Every row belongs to one group in each of 4 separate groupings. Each group adds its own fixed numbers to the row, and there is some noise. The rows also spread widely along 13 directions, which tell nothing about the answers.
(in the rows, 128 means zero)
Some rows, each with its group in each grouping after it:
[159 114 125  94 140 146 199 179 142  97 104 123 104  99 145 128 147 125
 130 142 153 107  96 113 110 149 152] => P J843 (4) (0)
[137 153 120 140 128 166 132 159 156  97 130 134 138 114  85 158 154  92
 135 119 135 128 130 141 138 167 145] => D J506 (4) (5)
[ 86 109 131 142 173 114 187 149  31 101 126 122 130 132  92  69 124 134
 148 126 142  95  99 147 138 150 116] => G J843 (0) (5)
[104 109  98 144 169 136 126 129 147 109 156 114 145  84 125 125 135  73
 152 146 175 180 120 126 156 100 105] => C J506 (1) (1)
[111 180 125 135 151 180 144 107 129  79 149 143 157 116 112 143 165  93
 126 102 194 162  35 134 121 179 122] => G J197 (2) (2)
[123 124 160  99 117 138 193 125 111  99 134 124 129 123  98 123 163 124
 168 109 172 127  35 180 102 190 105] => P J197 (3) (4)
[108  96 165 117 116 140 135 100  94  74 126 103 126 178  91  68 152 158
 163 132 101 109 130 123 173 142 149] => C J843 (1) (0)
[102  92 143 127 174 138 203 200  62 122 102 133 123 123  61 119 148 134
 156 162 106  81 111 151 125 154 117] => S J843 (2) (3)
[ 86  82 161 134 160 159 159 189  73 118 113 117 136 130  64 108 163 145
 136 123 139 118 127 152 118 160  99] => S J843 (3) (3)
[155  94 103 138 126 178 117 127 140 127 133 136 146  99 106 156 170 137
 131 147 152 127  55 135 142 186 110] => D J197 (0) (4)
[116 139 117 147 155  98  96  96 122 124 143 140 133 127  87 110 122 114
 147 129 105 114 137 129 156 143 136] => C J506 (1) (1)
[116 121 160  97 153 138 139 120 155 122 131 127 143 126 119 150 143 142
 128 137 141 148  96 120 118 137 124] => C J843 (2) (2)
[142 144 161  82 138 164 147  94 189  80 150 143 169  91  86 165 159 101
 120 124 156 166  92 130 149 162 118] => G J843 (0) (5)
[152 116  91 143  95 153 103 117 110 125 132 132  97 134 168 105 195 125
 136 104 156 114  66  98 131 155 136] => P J197 (1) (3)
[149 170 103 132 182 123 154 149 177  95 124 143 149  90  99 157 104 104
 112 154 124 124 129 114 129 144 153] => S J843 (0) (4)
[197 127 116 118  68 137 112 150 191 137 120 126  89 137 165 157 179 121
 140 124 100 104 141 101 130 126 171] => C J506 (0) (3)
[180  99 115 119  82 140 115 128 181 105 133 117  93  90 101 136 186 118
 177 136 103  80 128 148 147 181 175] => D J506 (2) (2)
[125 111 131 126 118 109 115 133 116 152 135 149 119  97  75 133 168 109
 153 106 103  94 136 153 137 165 102] => S J506 (4) (3)
[135 142 131  87 187  96 183 134 136 115 124 151 100  72 129 118 145 110
 128 134 159 121  77 126  91 156 136] => G J843 (4) (3)
[109 190 129 134 193  89 107 124 193 123 138 138 140 102 122 156  93 101
 107  95 169 169 142 143  81 148 133] => G J506 (3) (0)
[121 120 111 133 106  86 106 115 125 124 160 119  65  97 120  81 192  97
 188 101 138 107 117 152 102 153 136] => P J197 (2) (1)
[122 139 144 147 160 129 141 155 132 131  99 143 153 157 100 164  82 158
  90 133  93 120 163 125 129 145 139] => G J197 (2) (5)
[122 140 113 124 157  97 114 127 151 151 130 152 125 136 169 151 116 119
 109 133 110 134 158  75 142  87 137] => D J843 (2) (5)
[ 75 137 141 153 129  95 106 150 110 109 143 102 101 157 103  87 146 111
 162  96 112 122 201 137 117 107 144] => P J843 (2) (2)
[161 135  72 157 140  71 103 148 182 165 127 109  98 109 176 159 104 141
 147 138 137 108 119 142  74 146 161] => P J506 (3) (2)
[109  99 112 147 129 113 110 139 119 121 154 104 104  82 117  91 157 116
 147  93 155 120 148 155 119 149 113] => G J843 (4) (0)
[ 83  95 102 157 194 105  83 163  77 191 136 159 109  79  87 114 169 116
 122 112 135 102 136 127 108 147  87] => D J843 (2) (3)
[130 129 150 114  95 141 147 129 146 110 134 114 124 147 135 150 147 135
 156 108 133 116  97 146 119 151 139] => D J843 (2) (2)
[123 142 102 158 124 144 138 158 105 126 129 128 113 129 187 119 141 119
  95  81 181 141 104 106 107 130 120] => G J197 (4) (4)
[152  84 137 118  56  99  97 102 169 109 136  77  80 167 142 108 166 167
 204 132  99 100 134 155 128 153 173] => P J506 (2) (0)
[164 123 112 112 123 117 149 161 149 120 135 117  74 118 132 122 192 119
 182 164 116  96  94 131  95 148 168] => G J843 (0) (1)
[116  97 162  86 174 106 181 156 166 145 110 123 149 136 103 190 100 151
 155 192 106 152 117 155 109 119 105] => P J843 (4) (3)
[176 158  88 138 101 136 158 150 154  95 133 133 122 126 135 143 149  89
 147 141 100  90 136 104 162 123 171] => P J843 (0) (5)
[122  60  90 158 111  86 117 145  65 137 145 111  68  97 115  46 187 110
 195 121 115  64 156 149 163 139 129] => D J506 (3) (4)
[125  93 154  87 116  98 179 169 111 147 112 133  92 123 155 122 140 114
 144 119 126 115 146 119 120 102 113] => P J506 (4) (1)
[136 107 119 138  94 114 112 136 108 144 133 134 106 137 130 117 166 134
 138 104  98  80 147 113 146 135 135] => P J843 (2) (5)

New rows, each followed by its group in each grouping:
[161 118 145 130  73 136 144 129 126 101 103 110 106 174 173 106 127 178
 118  92 120  94 125 119 127 159 166] => G J197 (3) (0)
[149 123 104 127  97 114 126  88 167  78 156 102 103 100 138  94 162 114
 179 121 148 126 100 144 137 162 152] => S J197 (3) (0)
[117 149 153  95 161  98 147  27 182  77 144 141 173 102 107 144  66 117
 131 118 154 173  85 153 158 154 116] => D J197 (1) (3)
[152 103 155 100  96  92 162 128 153 116 118 108  89 120 123 121 132 160
 155 112 124  95 110 170  93 176 147] => P J197 (2) (4)
[132  99 140 109 135  93 107  71 149 102 136 118 104 112 109  90 139 159
 150 130 134 126 111 140 123 178 148] => D J197 (0) (5)
[170 136  79 136 113 138 119 143 156 124 132 145 103 104 165 138 174  99
 128 127 122  98 121  82 147 122 159] => P J843 (2) (3)
[157 151 161  88 100 191 161 115 152  68 106 139 132 170 163 128 168 139
 107 106 164 145  63  79 134 160 159] => P J197 (3) (0)
[ 97 119 133 134 161  70  98 166 168 146 137 109  89 129 117 127 130 107
 173 139 118 153 200 148  88 106 139] => D J506 (3) (1)
[160 123 123 120 116 105 141 109 184 141 125 109 144 136 202 177  80 172
 115 130 139 132  97 126 116 128 139] => G J843 (3) (2)
[140 112 141 106 135 101 105 106 173 122 139 138 105  82  82 123 156 122
 142 122 121 125 139 146 118 172 131] => D J197 (0) (4)
[145 118 212  64 123 106 228 140 173  91  94 105 138 148 114 156  60 178
 132 127 107 106 128 170 104 151 153] => C J843 (2) (0)
[138 107 109 136 154 144 201 127 122  75 110 109 174  98 134 137  58 145
 109 132 184 126  74 149 156 168 128] => P J506 (4) (5)
[151 137 102 115 155 140 113 121 166 125 135 168 116  57 103 136 167  75
 118 120 144 128 119 106 137 160 128] => D J197 (1) (0)
[138 130 154 111 140 151 125 110 153 135 124 165 159  98  66 170 144 126
 110 126 106 119 111 132 144 174 111] => C J197 (2) (2)
[116 130 151 105 114 121 160 150 110 116 135 129  92 111 104 110 190  99
 170  92 154 117  96 159  97 163 117] => S J506 (4) (3)
[131 127 133 139 151 187  77  93 145  76 124 151 145  76  95 101 162 135
  51  75 175 140 129  87 151 197 145] => G J197 (2) (2)
[ 89 169 124 143 187 109 133 117 128  99 166 127 137  89  57 107 153  79
 169 110 177 147  88 183 104 177 120] => C J506 (3) (5)
[130 153 159  75 152 166 205 163 122  91 111 154 125 135 102 140 190  81
 158 160 138 134  76 100 133 133 138] => S J506 (0) (2)
[143 141 108 122 150 154 179 137  92  82 109 148 127 104 124 102 146 110
 119 123 162  96  70 103 150 170 152] => P J506 (4) (2)
[111  97 125 153 127 151 129 111  92  86 134 123 165  89  75  98 117 140
 111  95 131  96 139 139 181 177 114] => S J843 (4) (2)
[125  49 118 116 160 144 153 143 104 114 127 132 129  57  66 102 166 108
 155 165 127 110 137 143 185 155 102] => G J506 (4) (0)
[114  78 138 115 192 136 204 163  55 122  87 137 141 105 110 106  99 154
 106 136 165  98  76 134 132 169 105] => G J506 (1) (0)
[150 102 104 134 144 111 117 129 155 123 115 133 117 121 127 133 124 135
 138 165  96 103 152 106 166 129 160] => D J506 (2) (4)
[152  92  98 145 109 127  95 101 172 115 142  98 143 120 146 142 124 157
 143 154 116 126 128 116 159 133 141] => S J843 (0) (2)
[113  91 149 134 116 155  78 112 114 125 137 147 123 100  46 111 195 127
 135  98 110 104 147 142 149 190 115] => D J197 (2) (2)
[155  97 117 119 119 153 179 167 169 123 126 105 139  76 175 171 126 112
 123 113 199 150  92 150 116 138 111] => G J506 (3) (2)
[147 111 146 122  64 135 132 120 134  83 120 126  99 132 151  86 142 112
 110  64 123 112 190  99 176 119 151] => D J197 (1) (4)
[139  99 113 137 157 103  81 103 159 109 144 124 112  66  75  94 154 130
 132 131 120 110 162 136 144 171 146] => G J843 (1) (4)
[139 166  92 175 152 129 115 114 125  86 133 147 140  86  67  99 116  99
 105  99 121  95 144 133 159 179 154] => C J197 (1) (4)
[141 138  97 144 132 152 109 154 162 137 142 144 136  97 133 163 160  88
 126 124 133 128 141 105 144 123 129] => D J843 (3) (2)
[153 122 145 120 100  83 144 134 151 141 128 119 111 123 128 131 112 151
 132  96  97  82 159 152 113 147 144] => C J843 (3) (5)
[177 134 118 104 117 140 116 118 200 103 129 122 105 135 123 155 184 130
 169 168 113 121  82 121 119 160 175] => P J843 (1) (3)
[162 135 160 104 113 149 183 154 168 119 113 130 151 121 105 183 123 139
 129 128 114 104 104 152 120 162 138] => C J843 (3) (2)
[112 124 163 109 121 134  85 107 192 114 137 121 125 155 125 150 142 135
 137 128 122 185 156 119 122 125 132] => D J197 (4) (1)
[151 139 136 119 133  83  94  83 142 106 109 170  99 111  96  82 123 125
  93  93  74  84 205  83 167 145 170] => P J197 (1) (3)
[150 186 151 104 103 167 159  79 170  53 121 145 157 171 145 157 120 116
 123 103 143 138  70 106 171 153 168] => D J506 (2) (3)
[115 138 168 103 113 115 161 149 106 105 128 136  84 110  92  86 181 109
 142  74 139 111 129 147  93 170 124] => S J197 (4) (4)
[149  64 171 112  86 194 137 127 154 101 113 104 162 161  82 165 156 185
 154 159 116 132  83 163 146 192 122] => P J197 (3) (1)
[122 155 116 140 158 135  97 108 127  82 131 131  99 126 132  79 155 133
 114 103 174 137  87 101  96 179 168] => D J197 (0) (1)
[111 115 131 153 137 117 105  97 115 117 131 146 151 119  52 125 121 135
 136 124  81 103 152 148 170 167 116] => S J197 (2) (3)
[167 104  99 142 104  93 105 100 137 150 135 118 111 115 142 135 129 159
 148 117 125  82  86 155 122 183 141] => G J506 (1) (5)
[146 106  98 126 108 166 100 123 125  95 154 134 101  80  98  88 241  79
 167 122 149 112 102 106 164 165 133] => S J506 (0) (0)
[ 42  62 130 181 221 134 132 136  67  93 133 103 197 102  12 104  65 153
 130 152 134 133 164 185 180 161  87] => D J843 (2) (5)
[132 121 140 139 131 149 116  96 126 126 123 146 190 131  91 163  94 153
 100 106 124 115 105 140 168 179 101] => G J506 (0) (0)
[128 133 104 146 175 176 185 200 111 128 115 149 149  90 102 155 142  85
 114 147 151 130 106 125 129 135 109] => C J197 (3) (2)
[111  88 151 113 137 101 146 118 130 133 121 116 137 123 127 131 100 158
 131 129 132 141 133 139 120 132 103] => S J197 (0) (2)
[129 112 112 159 127 186 124 139 113 108 115 121 172 160 125 150 121 165
 106 130 131 109  94 109 161 158 130] => P J843 (2) (0)
[174 157 131  90 123  74 162  73 150 109 130 159 107 117 137 109 131 123
 147 126  88  72 102 110 153 143 170] => C J843 (3) (3)
[103 126 124 123 152  92 157 134 113  91 135 112  97 118 116  79 137  99
 169 133 141 133 141 135 120 119 139] => P J197 (0) (2)
[124 146 132 149 160 174 175 193 113  98 100 124 152 153 115 144 105 144
  97 133 135 119 113 117 115 148 149] => C J843 (4) (1)
[128 102 138 112 138 124 186 206 104 152 110 137 111  94 128 133 147 109
 123 111 138  96 148 128 107 123 110] => P J843 (3) (2)
[128 104 137 130 139 133 151 116 105 112 110 140 165 134 130 127  83 141
  97 118 123 115 145 106 188 128 115] => G J506 (0) (0)
[138  48 142 107 108 105 149 127 137 130 119 112 123 123 142 124 111 145
 156 150 104 116 167 130 178 109 123] => D J506 (3) (1)
[ 95 157 151 126 139 135  84  82 139 129 153 177 171 122  65 145 160  80
 124 106  97 156 166 103 181 125  90] => S J197 (3) (2)
[155 111 124 135  74 144 137 150 155 112 125 107 132 126 137 148 121 138
 128  99 115  99 156 139 146 144 137] => P J843 (4) (0)
[146  94 144  85 136 136 162 137 139  98 111 136 108 112 143 107 154 133
 119 145 126 118 133  83 157 124 148] => D J843 (4) (4)
[127 118 112 134 112 161 108 118 142 103 144 148 129  97 124 119 167  78
 122 100 133 138 160  93 186 120 121] => D J197 (2) (0)
[ 96  95 141 108 203 135 157 177 105 112 114 119  92 102 105  84 178 125
 143 149 178 137  97 122  90 151 135] => C J506 (2) (0)
[111  92  86 179 150 145 103 153 119  93 120  99 136 133 136  99 113 134
 113 140 144 142 181 100 171 113 146] => P J506 (4) (5)
[148 123 164 117 119 147 147 169 164 111 103 116 108 174  94 146 158 153
 154 157  87 124 139 144 106 152 166] => C J197 (3) (3)
[158 113 144 110  89 144 137 160 202 133 112  80 116 185 196 193 127 193
 144 139 146 141  80 136  66 144 157] => P J843 (2) (0)
[116 118  73 179 158 102  29 154 146 173 144 109  83 130 125 125 190 140
 164 162 115 138 140 117  71 141 142] => S J197 (0) (2)
[ 96 132 159 109 152  94 114  95 110 134 135 131  94 128 112 100 158 146
 147  81 178 138  49 167  54 198 113] => D J197 (1) (3)
[154 132 184  83  89 123 170 104 140 114 125 144 142 127 100 144 125 138
 120  81 108  92 113 144 141 165 126] => C J843 (1) (5)
[140  90 179  78 103 150 134  79 113 110 114 134 123 149 149 102 159 182
 109 100 153 120  61  99 140 171 129] => C J506 (4) (1)
[161 156 114 126 137 176 118 136 176  94 129 151 127 107 103 145 188  97
 124 137 132 135 111 108 137 171 155] => G J197 (3) (0)
[135 103 106 144 150 122 125 151 138 119 123 100 109 130 108 126 150 154
 169 169 120 109  96 148 104 165 152] => S J843 (1) (3)
[114 114 142 132 164 131 183 187  98 118 110 124 130 143  89 137 125 142
 143 155 107  99 129 149 119 146 138] => G J843 (2) (5)
[142 118 163 114 116 153 123 125 183  69 112  93 139 167 132 132 118 177
 107 121 140 147 143 114 123 152 171] => P J843 (0) (5)
[112 113  86 175 168 158  88 133 114  98 133 131 140  98  94  91 154 117
 116 134 142 134 147 100 163 154 130] => S J197 (3) (0)
[141 112 130 117 100 146 191 146 106  91 132 124 127  78 122 109 146 112
 125  82 164  97  95 144 141 168 113] => S J843 (4) (4)
[107 156 166 110 124 111 106  92 156 102 139 146 123 122  89 118 144 109
 121  71 133 152 155 138 119 154 122] => P J197 (4) (3)
[117 107 120 114 121 104 141 116 134 101 151 106  83  78 144  81 168 103
 163  91 188 134  99 149 100 153 123] => P J197 (2) (0)
[105 134 121 124 161  83 150 114 136  92 126 102 118 160 147 104  93 119
 174 152 135 145 129 126 136 104 153] => P J506 (1) (0)
[104 138 113 153 151  82 163 149 108 103 133 104 116 121 127 100  90 124
 142 103 143 105 144 155 112 135 145] => P J843 (2) (5)
[102 164 209  76 144 128 155 100 128 139 109 185 187 181 101 170  92 123
  87  98  96 148 145  91 168 104  90] => C J506 (0) (0)
[ 99 148 137 123 191 119 146 134 118 103 136 138 123 100 103 107 143 117
 115 109 168 135 103 128  99 161 133] => G J843 (2) (5)
